The groups are shells around one centre, one inside the other: the same stretched ball of 6 dimensions in 10 sizes.
Some rows, each with its group after it:
[-4.08 -0.75 -1.11 -0.34  0.14  0.38 -3.25  0.78 -1.24 -0.32  1.34]  P
[-0.98  1.91  0.61 -0.50  1.02  3.50 -2.86  0.95 -2.05  2.50  0.08]  C
[-0.16  1.40 -0.70  0.23  0.37  2.67 -1.06 -0.61 -1.84  0.16 -1.11]  Z
[-3.66 -0.93 -0.72 -0.02 -0.19  0.06 -3.87  0.66 -0.12 -0.01  1.74]  T
[-1.82  1.93 -0.69 -0.37 -1.10  1.43 -5.06 -0.43 -2.20  1.98  2.06]  P
[-2.01 -0.09 -0.72 -0.10 -0.77 -0.80 -3.51 -0.98 -0.27 -0.88  1.79]  C
[-3.80 -0.02 -0.85 -0.02  0.01  0.51 -3.54  0.78 -0.51  1.21  1.43]  W
[-1.07  1.08 -0.51  0.23  0.56  2.12 -1.38 -0.10 -1.13  0.73 -0.64]  V
[-1.12  0.49  0.45  0.39  1.43  2.52 -1.10  0.92  0.18  1.37 -0.92]  J
[-2.13  1.72 -1.59  0.31 -1.84  1.16 -5.09 -0.82 -1.79  1.92  1.92]  V
[-1.56  1.28 -0.49  0.65 -1.40  0.46 -4.89 -0.64  0.44  2.33  2.02]  U
[-2.51 -1.52 -1.75  0.25 -0.10  0.04 -1.26 -0.58 -0.93 -3.08 -0.14]  J
[-0.20  2.01 -0.97 -0.32 -0.32  3.75 -2.81 -0.52 -3.92  0.47 -0.34]  Z
[-3.18 -1.38 -0.97  0.35 -0.63 -0.76 -3.54 -0.08  0.63 -1.04  1.65]  T
[-0.08  1.79  0.30  0.43  0.16  4.49 -3.43  0.75 -1.47  2.83 -0.33]  C
[-0.82  1.44  0.25 -0.51  1.25  3.12 -1.62  0.55 -2.20  1.02 -0.59]  P
[-1.63  1.55 -1.15 -0.41 -1.31  1.27 -4.68 -0.88 -2.73  0.64  1.81]  W
[-2.91 -0.94 -1.09 -0.09 -0.72  0.47 -4.09  0.08 -1.10 -1.08  1.61]  U
[-2.70 -0.93 -0.59  0.67 -0.04 -0.24 -2.59  0.15  1.31 -0.06  0.85]  U
[-1.41  0.14 -0.67 -0.47  0.66  1.18 -1.21 -0.40 -1.95 -1.59 -0.26]  V
[-1.17  1.07 -0.75 -0.38  0.56  4.57 -2.44  0.81 -3.87  0.46 -0.82]  C
[-2.14 -0.35  0.13 -0.09  0.35  0.03 -2.87  0.16  0.42 -0.05  1.18]  T
[-2.99 -0.07 -1.27  0.24 -0.17  0.12 -2.45 -0.14 -0.47 -0.02  0.74]  T
[-0.76 -0.38  0.71 -0.25  1.52  3.15 -1.62  1.14 -1.09 -0.45 -0.77]  U
[-4.05  1.35 -1.59 -0.60 -0.74  0.30 -4.38 -0.01 -2.46  1.60  2.20]  E
[-1.04 -0.73 -0.99  0.58  0.13  1.64 -1.26 -0.34 -0.68 -1.75 -0.82]  U
[-2.98 -1.39 -1.31 -0.07  0.27 -1.24 -1.11 -0.64 -0.21 -2.80  0.45]  E
[-1.04 -1.27 -0.75  0.67 -0.13  1.38 -1.99 -0.25 -0.09 -1.97 -0.33]  V
[-1.40  1.05 -1.14  0.38  0.34  2.65 -1.34 -0.04 -1.80  0.63 -0.95]  E
[-2.72 -0.50 -2.13 -0.25 -0.13  1.75 -1.87 -0.17 -3.27 -2.23 -0.25]  Z
[-1.75 -0.27  0.32  0.03  0.33  3.00 -4.03  1.40 -0.87  1.02  0.70]  J
[-3.14 -0.15 -0.51 -0.24 -0.26 -2.17 -3.14 -0.70  0.76 -0.26  2.25]  S
[-3.72 -0.19 -0.73  0.24 -0.67 -1.17 -4.24  0.05  0.93  1.14  2.41]  P
[-2.51  0.27  0.25  0.63 -0.98 -0.87 -5.27  0.00  2.26  2.49  2.85]  S
[-1.69 -0.89 -0.19 -0.52  1.11  3.42 -2.15  1.27 -2.57 -1.45 -0.55]  C
[-0.59 -0.67  0.50  0.67  0.99  1.10 -1.00  0.14  1.47 -0.49 -0.65]  Z
[-2.37  0.93 -2.22 -0.56 -1.26  0.96 -3.56 -1.17 -3.81 -1.14  1.19]  S
[-3.87 -0.21 -0.90 -0.09 -0.16 -1.09 -3.26  0.05  0.18  0.42  1.88]  P
[-2.34 -0.58 -0.45 -0.01  1.56  1.02 -0.08  0.53 -0.40 -0.97 -0.93]  Z
[-1.95 -0.35 -1.32  1.05 -1.06 -0.02 -2.97 -0.80  0.77 -0.20  0.78]  V
[-1.19 -1.31  0.76 -0.02  2.51  2.93  0.16  1.62 -0.20 -1.22 -1.81]  J
[-1.28  1.87 -0.08 -0.63  0.58  1.69 -2.33 -0.16 -2.03  1.26  0.44]  J
[-1.21 -0.55  0.91 -0.06  2.03  2.98 -1.04  1.58 -0.25  0.10 -1.03]  V
[-1.12  1.02 -0.97  1.11 -1.58  1.76 -4.54 -0.54 -0.06  1.95  1.08]  W
[-1.30 -1.05  0.60  0.77  0.09  0.43 -3.19  0.34  2.19  0.20  0.92]  E
[-3.46  0.30 -0.25 -0.61  0.18 -0.25 -3.79  0.45 -0.63  0.93  2.09]  P
[ 0.06  1.12  0.81  0.65  0.58  3.15 -2.58  0.55  0.33  2.27 -0.38]  W
[-2.73 -0.56 -1.44  0.31 -0.77  2.38 -4.12  0.63 -1.89 -0.13  0.77]  E
[-2.29  1.11 -0.91 -0.35 -1.25  0.19 -4.92 -0.73 -1.60  0.83  2.40]  U
[ 0.56  0.20 -0.51  0.66  0.35  3.92 -1.15 -0.14 -1.61 -0.90 -1.79]  C
[-1.73 -0.17  0.42 -0.36  1.76  1.32 -0.76  0.72 -0.39 -0.35 -0.47]  W
[-3.92 -0.57 -1.37  0.58 -1.70 -2.55 -4.87 -0.83  1.56  0.40  3.14]  J
[ 0.12 -0.22  0.94  0.41  2.37  3.68  0.56  1.15  0.03 -0.15 -2.46]  S
[-2.78 -0.89 -0.71  0.06 -0.32  1.23 -3.93  0.62 -0.82 -0.36  1.22]  T
[-3.98 -0.22 -1.64 -0.67 -0.19 -1.67 -2.43 -0.72 -1.40 -1.46  1.69]  E
[-2.44 -0.79 -0.94  1.33 -0.89  0.86 -3.74  0.29  1.38  0.91  0.89]  S
[-1.98  0.92 -0.25 -1.22  1.90  2.79 -0.68  0.81 -3.56 -0.39 -0.83]  S
[-2.32 -1.47  0.34  0.18  1.30  1.92 -2.05  1.57  0.35 -0.37 -0.14]  W
[-1.88  2.27 -0.90 -0.20 -1.90  0.50 -5.98 -1.03 -1.71  2.42  2.92]  Z
[-2.42  0.96 -0.28  0.08 -0.09  1.77 -3.95  0.68 -0.77  2.30  1.19]  T

New rows, each followed by its group:
[-2.60  0.27 -0.17  0.14 -1.04  0.68 -5.76  0.40  0.03  1.88  2.63]  C
[-0.50  1.21 -0.03  0.05 -0.45  2.72 -4.02 -0.04 -1.54  1.26  0.75]  T
[-0.13 -0.36 -0.83  0.63 -0.13  4.04 -2.25  0.17 -1.99 -1.15 -1.19]  Z
[-0.37  0.13 -0.66 -0.01  0.06  2.65 -2.05 -0.35 -2.18 -1.38 -0.54]  P
[-2.68  0.88 -1.95 -0.25 -2.24 -0.20 -5.56 -1.35 -2.37 -0.08  2.79]  E
[-2.97 -0.08 -1.00 -0.11 -1.54  0.25 -5.84 -0.14 -1.09  0.41  2.81]  J
[-1.33  0.40 -0.75  0.34 -1.41 -0.41 -4.20 -1.29  0.06 -0.07  1.91]  J
[-0.88 -0.60  0.55 -0.71  1.84  1.97 -0.59  0.55 -1.39 -1.94 -0.83]  S
[-2.32  0.73 -0.76 -1.35  1.44  3.01 -1.32  0.76 -4.48 -0.88 -0.55]  S
[-1.41 -0.56  0.62 -0.16  2.29  1.71  0.21  0.96  0.03 -0.72 -1.27]  E
[-1.36  0.61 -0.61  0.80 -1.33 -0.07 -4.16 -0.96  0.89  1.13  1.66]  P
[-3.10  1.11 -2.20 -0.26 -1.43  0.12 -4.00 -1.04 -2.65  0.11  1.79]  C
[-1.60  0.54  0.46  0.03  0.99  2.67 -2.60  1.19 -0.51  1.73  0.06]  T
[-1.63  0.23  0.28  0.74  0.62  2.44 -2.68  1.12  0.69  2.10 -0.04]  J
[ 0.07  1.94 -0.05 -0.32 -0.23  3.13 -3.44 -0.39 -2.60  1.09  0.35]  J
[-0.59  0.28 -0.10 -0.05  1.58  2.93 -0.02  0.38 -1.55 -0.72 -1.73]  V
[-1.94  0.78 -0.78  1.00 -1.66 -0.81 -4.61 -1.05  1.56  1.88  2.20]  J
[-1.21  0.12  0.37 -0.04  0.07  1.90 -3.81  0.48 -0.52  0.65  0.99]  U
[-0.48  0.79 -0.88  1.11 -0.81  2.12 -2.79 -0.62 -0.15  0.94 -0.16]  W
[ 0.36  0.60 -0.05  0.29  1.05  4.77 -1.05  0.60 -2.15 -0.05 -1.97]  P
[-4.91 -1.48 -1.29 -0.38  0.55 -0.75 -2.36  0.82 -0.62 -1.17  1.25]  S
[-2.58  1.65 -1.27 -0.59 -0.40  1.06 -3.36 -0.41 -2.78  0.97  1.23]  V
[-1.32  0.71 -1.04  0.74 -0.48  1.69 -2.52 -0.40 -0.57  0.77  0.00]  U
[ 0.75  1.30  0.22  1.05  0.54  4.12 -1.50  0.22 -0.28  1.79 -1.59]  S
[-3.86 -0.84 -1.17  0.38 -1.37 -2.47 -4.59 -0.68  1.40 -0.10  2.99]  C
[-2.36 -0.60 -0.12 -0.03  0.97  2.57 -2.43  1.40 -1.02  0.19 -0.08]  T
[-1.33  1.99 -0.32  0.40 -1.11  2.06 -5.13 -0.08 -0.78  3.30  1.67]  V
[-2.32  1.19 -1.35  0.32 -0.83  0.32 -3.17 -0.76 -0.82  1.14  1.10]  V
[-1.08  0.19 -0.28 -0.27  1.27  4.36 -1.43  1.16 -2.91 -0.31 -1.37]  U
[-2.73 -0.20 -1.85 -0.03 -0.79 -0.20 -2.72 -0.92 -1.56 -1.50  1.00]  U
[-0.50  0.29 -0.49  0.68  0.86  3.40 -0.66  0.36 -0.98  0.04 -1.77]  C
[-1.62 -0.50  0.62 -0.17  1.74  3.44 -1.73  1.82 -0.96  0.34 -0.77]  V
[-4.04 -0.94 -1.72 -0.27 -0.79 -1.40 -3.52 -0.49 -0.90 -1.55  2.06]  P
[-3.10 -1.07 -0.58 -0.87  0.90  0.75 -2.16  0.66 -1.91 -1.94  0.63]  V
[-3.51  0.86 -2.41 -0.25 -1.69  0.71 -4.77 -0.63 -3.13  0.24  2.00]  E
[-1.81 -0.33 -0.79  0.33  0.45  0.77 -1.21 -0.20 -0.26 -0.88 -0.33]  T
[-1.19  0.20 -0.75  0.72  0.14  3.20 -2.23  0.51 -1.05  0.60 -0.75]  P
[-3.95 -1.31 -0.79 -0.68  1.64  1.37 -1.12  1.49 -1.86 -1.45 -0.23]  S
[-0.51  0.04 -0.91  0.37  0.16  3.22 -1.61 -0.08 -2.02 -1.05 -1.13]  T
[-2.25  0.39 -0.77  0.59 -0.37  2.25 -3.66  0.64 -0.64  1.65  0.59]  V
[-1.38  0.51 -1.49  0.23 -0.02  2.56 -1.62 -0.29 -2.43 -0.64 -0.80]  V
[-0.21 -0.28 -0.55  0.88  0.07  3.34 -1.89  0.15 -0.77 -0.52 -1.15]  P
[-2.32  0.25 -1.04  0.62 -0.98 -0.86 -3.32 -0.93  0.78  0.45  1.53]  P
[-2.15  1.30 -0.17 -0.11 -0.84  1.19 -5.31  0.17 -0.85  2.44  2.27]  U
[-3.03  0.83 -1.31 -0.31 -1.02  1.77 -5.04  0.28 -2.62  1.20  1.85]  W
[-1.04  0.24 -1.27  0.82 -1.48  1.35 -3.88 -0.90 -0.66 -0.08  0.82]  P
[-1.01  0.42  0.23 -0.39  0.00  1.22 -3.49 -0.16 -1.01 -0.04  1.14]  J
[ 0.38  1.47 -0.03  1.05 -1.07  3.22 -4.34 -0.26 -0.17  2.42  0.42]  Z
[-0.55  2.33 -0.60 -0.11 -0.66  2.85 -3.79 -0.51 -2.61  1.89  0.63]  V
[-1.30  1.17  0.69 -0.35  0.92  2.99 -3.15  1.12 -1.27  2.12  0.40]  P
[-2.07  2.29 -0.50 -0.20 -1.07  1.01 -5.18 -0.36 -1.41  3.04  2.32]  W
[-0.56  1.30  0.66  0.06  0.85  2.51 -2.31  0.45 -0.45  1.85 -0.08]  P
[-2.18 -0.81 -1.04  0.12 -1.02  0.83 -4.26 -0.21 -1.07 -1.15  1.47]  W
